The first 9 rows are patterns. Each new row is the sum of 3 different patterns, raised or lowered, with some noise. Before adding, each is slid sideways (what falls off one end comes back at the other) and multiplied by a number that may be negative. Names go in the order of the patterns.
(in the rows, 128 means zero)
Known rows, each followed by the names of its patterns:
[115 119 111 116 106 118 108 145 131 129 141 171 146 112 133 127 145  95
 139 126 171 152 116 129 147 101  85 135 128] => V
[138 132 156 146 131 171 139 124 129 132 133 156 119 142 117 124 128 149
 101 134 123 129 139 156 135 135 127 112 137] => U
[139  85 135 117 143 140 122  97 120 117 125 106 132 135 121 131 117 121
 131 119 144 131 154 135 160 124 133  85 123] => C
[113 126 127 131 147 138 118 119 130 157 133 135 128 118 145 151 114 115
 122 100 110 130 125 145 118 128 119 120 125] => D
[127 170 123 119 130 122 142 131 126 120 112 117 127 127 170 137 129 164
 122 140 117 122 126 130 136 163 114 133 140] => A
[123 153 134  96 126 140 132  85 160 135 124 124 124 127 117 137 131 151
  90 166 110 128 131 146 126 147 168 125 147] => F
[129 129 138 109 132 125 123 101  96 129 137 144 136 129 138  98 116 133
 137 124 125 137 105 126 127 128 128 133 133] => Z
[ 97 129 138 171 107 121 130 171 125 152 171  99 116 129 108 106 133 121
  98 124 127 123 152 120 128 156 106 123 111] => W
[142 121 137 136 109 167 171 141 133 143 102 129 135  91 142 128 127 121
 147 132 112 139 108 166 143 116 126 171 132] => Q

New rows. What belongs after each?
[ 54 162 110 163 130 120 126 114 102  68 165 145 108 104 143 115 131 111
 120 145 102 168 192 160 133 120  83 110 149] => V D Q
[123 107 117 169 119 161 161 131 129 113 162 140 105 130 123 112 113 127
 156 154 150 161 125 150 157 156 154 150 106] => A Z W
[107 155 125 160 155 177 162 140 151 118 199  77 196 155 162 146 167 133
 136 126 104 160 113 163 198 143 130 134 160] => V F Q
[136 134 153 143 107 122 100 136 127 123  80 128 108  95 176 168 132 165
 156 135 137 138 141 137 126 128 138 145 122] => V C W
[ 74  96 101  72 107  85 115 113  96  76  26 147  88  85  89 138  75  82
 150 104 114 111 136 103  90 106 105  96  56] => V F W
[110 106 131 130  98  80 113 110  95 136 152  96 125  93 105 139  86  95
 110  79 113 115 104  80  81  86 120  94 128] => U D A
[ 98 109 127  90 149 173 109 125 109  95 121 146 140 129 118 102 122 107
  91 144 129 133 129 115  95  70 114 116  83] => C Z W
[126 141 139 168 165 138 151 180 158 128 156 127 164 124 134 164 146 150
 153 142 134 131 131 181 162 134 193 161 137] => U C Z
[ 65  93 121  81 142 141 104 168 102 122 109  92 115 119 129  61 145  94
 110 103  99  69  78  90 121 116  87 147  57] => D F Q
[142  82  96 104 148 140 138 133 128 100 134 154 143 136 152 161 139 110
 138 117 104  90  87 182 127  99 156 151 140] => V A W
[ 99  73  97 103 108  92  69  81  81  82  59  93  78 116  88  87  87  94
  82  71 131  94  96  68  71  46  58 109  48] => V C Z
[ 86 150 183 113 126 114 111 121 127  97 166 123 130 103 132 138 103 150
 123 127 150 131 133 125 157 163 152 149 131] => C D Z
[ 99 154 134 120 180 193 122 172 144 157 166 143 165 153 187 140 186 135
 132  60 103 158  98 129 111 196 150 142  70] => V U C
[140 155 179 201 177 171 177 163 172 141 204 155 160 157 166 163 150 182
 158 155 157 203 133 189 195 173 136 188 149] => V F Z
[144 117 147 163 110 130 129 144 116  94  89 135 130  84 155 130 115 128
 126 145 141 131 117 102  76 155  75 153 123] => A F Z
[186 101 125  96 107 133 120 116 139 194 109 157 130 143 150 123 121 138
 129  84 154 101 126  80 105 198 121 114 115] => V A F
[133 106  98 128 121 103 136 150  69  83 108  93  88  81  92  62  84 116
 116 118 137  84 118 132 105  95  91 121  84] => Z W Q
[145  79 171 123 146 145 149 137 170 179 122 132 104 151 155 133 112 129
 127 117 158 159 190 116 119 159 103 133 133] => A F W
[171 160 178 127 172 178 157 173 131 188 130 147 131 194 159 214 162 154
 207 148 177 172 154 167 178 124 173 177 175] => C Z Q
[108  84 109 112  75  66  55 120  99  88  37 103  88  52 158 126 114 125
 132  97 110  93 100 106  75  86 103 106  70] => C D W
[133 118 149  77 146 163 139 124 166  79  90 133 138 149 148 130 194 180
 134 147 180 102 124 146 167 161 158 122 131] => U F Q
[ 84 112  84  97 106 148  72 122  89 103  88  69  88  82 113  93 104  69
  95 121  99  94  83 129  96 129 120 100 126] => U C F
[ 90 118 120 136 119 128 144 113 150 145 172 136  99 106 136 146 112 147
 126 166 127 135 154 135 107 106 116 147 136] => V D Q
[111  78  68 105 122  99 106  90 176 120 111  95 132  62 105  99 127 142
 111 118 103  86  89 137  61 118 141 121 128] => U C F
[172 179 153 146 165 183 110 175 175  79 145 144 132 160 161 127 130 151
 145 109 154 134 168 149 146 132 188 150 198] => C Z Q
[116 116 111 150 124 164 146 139  84 126 170 151  90 155 158 135 103 112
 150 161 158 177 159 117  49 141 132 108  66] => V W Q
[151 117 148 109 126 162 197 144 152 128 175 142 101 148 142 143  64 152
 147  86 130  96 136  97 146 127 187  80 166] => C A F
[157 203 191 142 117 145  98 109 149 139 158 121 124 169 128 123 123 157
 151 168 148 175 150 114 139 135  99 112 150] => V U Z
[135 113 115  54  99 120 133 125 131 157 104 168  91 102 112 124 124 182
 187 141 135 164 119 145 143 148 151 153 118] => V C D
[142 133 174 146 160 147 141 156 155 140 135 145 148 150 132 126 145 160
 149 151 131 100 159 142 141 153 170 138 206] => U C D
[129 163 129  93 124 117 147 135 138 143 160 106  90 129 150  93 123 134
 113 139 133 124 125  89 143 102 111 110  80] => C A Z
[116  94 106 171 171 163 146 148 128 102 135 139 167 147 132 178 108 126
 115 129 110 161 128 181 127 131 152 145 120] => U C Z
[ 96 136 147 131 139 146 173 131 129 123 172 162 100 141 179 157 168 123
 141 140  70 140 185 160 133 140 101 102 116] => V Z Q
[ 72 154 145  74 149 140 153 125 127  88 154 138 125 128 159 118 127 144
 113 114 126 110 159 105 159 113 166 126 148] => V U C
[168  98 131 144 152  59 165 141 162 146 132 130 139 122 117 187  97 152
  92 114 124 126 142 144 186 127 153 142 185] => V F Z
[129 143 124 142 118 111 144 141 120 198 111 129 197 157 128 139 176 132
 155 146 193 131  93 137 132 109  92 128 145] => U F Q
[ 87 158 172 126 141 171  89 112 136 118 131 117 154  97 124 137 130 152
 133 155 126 104 125 140 120 117 136 176  89] => F Z W
[ 96 154 148 110 167 150 114 103 159 137 101 140 113 230 170 108 138 227
  98 120 138 150 146 115 169 162 129 118 168] => V F Q
[153 127 154 163 169 137 148 125 180 162 180 209 159 152 193 164 159 187
 175 185 174 175 172 202 189 135 165 202 144] => V D Q
[142 185  69 171 139 141 146 130 134 142 145 116 144 120 143 149 183 164
 149 187 121 118 155 148 137 158 178 143 167] => C F Q
[ 94 125 119 108  94 100  78 103  89  61  64  61  88 110 110  99 103  99
  78  89 103  89 116  91 110  92  99  78  92] => U D Z
[136 143 134 131 156 162 125 117 130  98 115 148 157  97  76 135 149 122
 136 165 100 110 126 104 124  91 149  87 122] => D F W
[126 137 170 141 157 123 140 107 186  86 162 140 144 142 164 134 128 134
 112 151 129 117 165 162 140 188 187 116 141] => U F Z
[ 69 109 123 122 117  97 114 150 129 107 131 161 113  96 123 130 131 125
 149 161 125 131 174 127 154 141 103 118 158] => V C F
[125 144 139  76 120 112 109 101  43 140 149 138 143 112 126 106 118 165
 153 152 131 126 100 128  63 132 126 111 148] => C A Z
[155 133 171 148 155 122 127  88 126 152 114 160 133 140 126 111  82 103
 152 138 101  96 132 115 125 142 104 108 133] => C D Z
[100 116  84 124 102  76 150 120 122 157 152 112 127 154 157 132 143  93
 127 138 124 109  95 131 130 117 125  91 166] => D Z W
[131 126 159 134 142 147 116  94 118 114 134 145 143 133 116 122  89 130
  63 116 126 160 139 143 128 133 132 128 152] => U C A
[177 157 171 155 167 141 162 159 156 144 144 153 127 190 131 118 144 152
 140 170 177 174 153 159 124 134 137 150 138] => V F Z
[188 153 101 127 162 148  81 165 128 136 130 128 150 131 141 124 161 101
 167 149 146 135 147 134 171 178 140 149 118] => D F Z
[ 88 149 105 168  99 117 139  76 156 128 116 108 124  94 143  96  74 135
 122 148  99 119 109 100 141  80 133 106  64] => D A Q
[128 137 123 121 105 162 120 143 142 142 149 130  75 104 150 147 128 125
 144 179 149 120 142 191  82 111 132 137 131] => V F Z
[125 114  91  48 105  98  95  88 106 131 131 132  87 100 112 142 135 109
 153  50  77  89  89  22  91  96  71 101 103] => V U W
[164 113 191 200 126 106 151 168 110 163 177 136 112 151 152 123 150 136
 175 119 163 156 202 144 155 161 120 153  86] => C F W
[134 136  84 150 113 145 143 123  85 114 113  96 118 123  99 123  95 109
 126  89 111 138 104 152 122 119 130  84 109] => U C A
[147 114 155 132 119 167 160 115 140 130 111 102 142 146  99 130  94 169
 126 104  86 119 160 156 134 164 137 139 120] => V D W
[147 117 177 174 185 144 124 139 195 154 189 167 159 148 182 147 127 104
 159 158 121 189 161 183 165 138 160 133 153] => C D W
[134 103 111 108 107  97  81 113 112 113 123 137 102 106  91 123  99 132
 154  84 158 120 114 147 136  98 113 135 108] => D A Q
[113  93  59 118  78  61  94  99  99 126  96  98 158  82 107 101  90  95
 121 136  85 111  80 108  83 129 116  95  93] => Z W Q
[101 106 143  48 127  97 109 104 118 104  63  99  60 106  58 105 140 152
  97 123 179  69 107  96 101 125 115 126  96] => U C F
[ 83  89  50  72 136 107  95 123 160 115 126 144 153  84  96  96 130 116
 101 152 110 156 130 138  68  86 128 132  89] => U F W
[112 134 132 109 117 130 104 163 104 118 154 119 112 166  93 117 108  78
 131 105 123 119 112 117 166 120 138 180  90] => D W Q
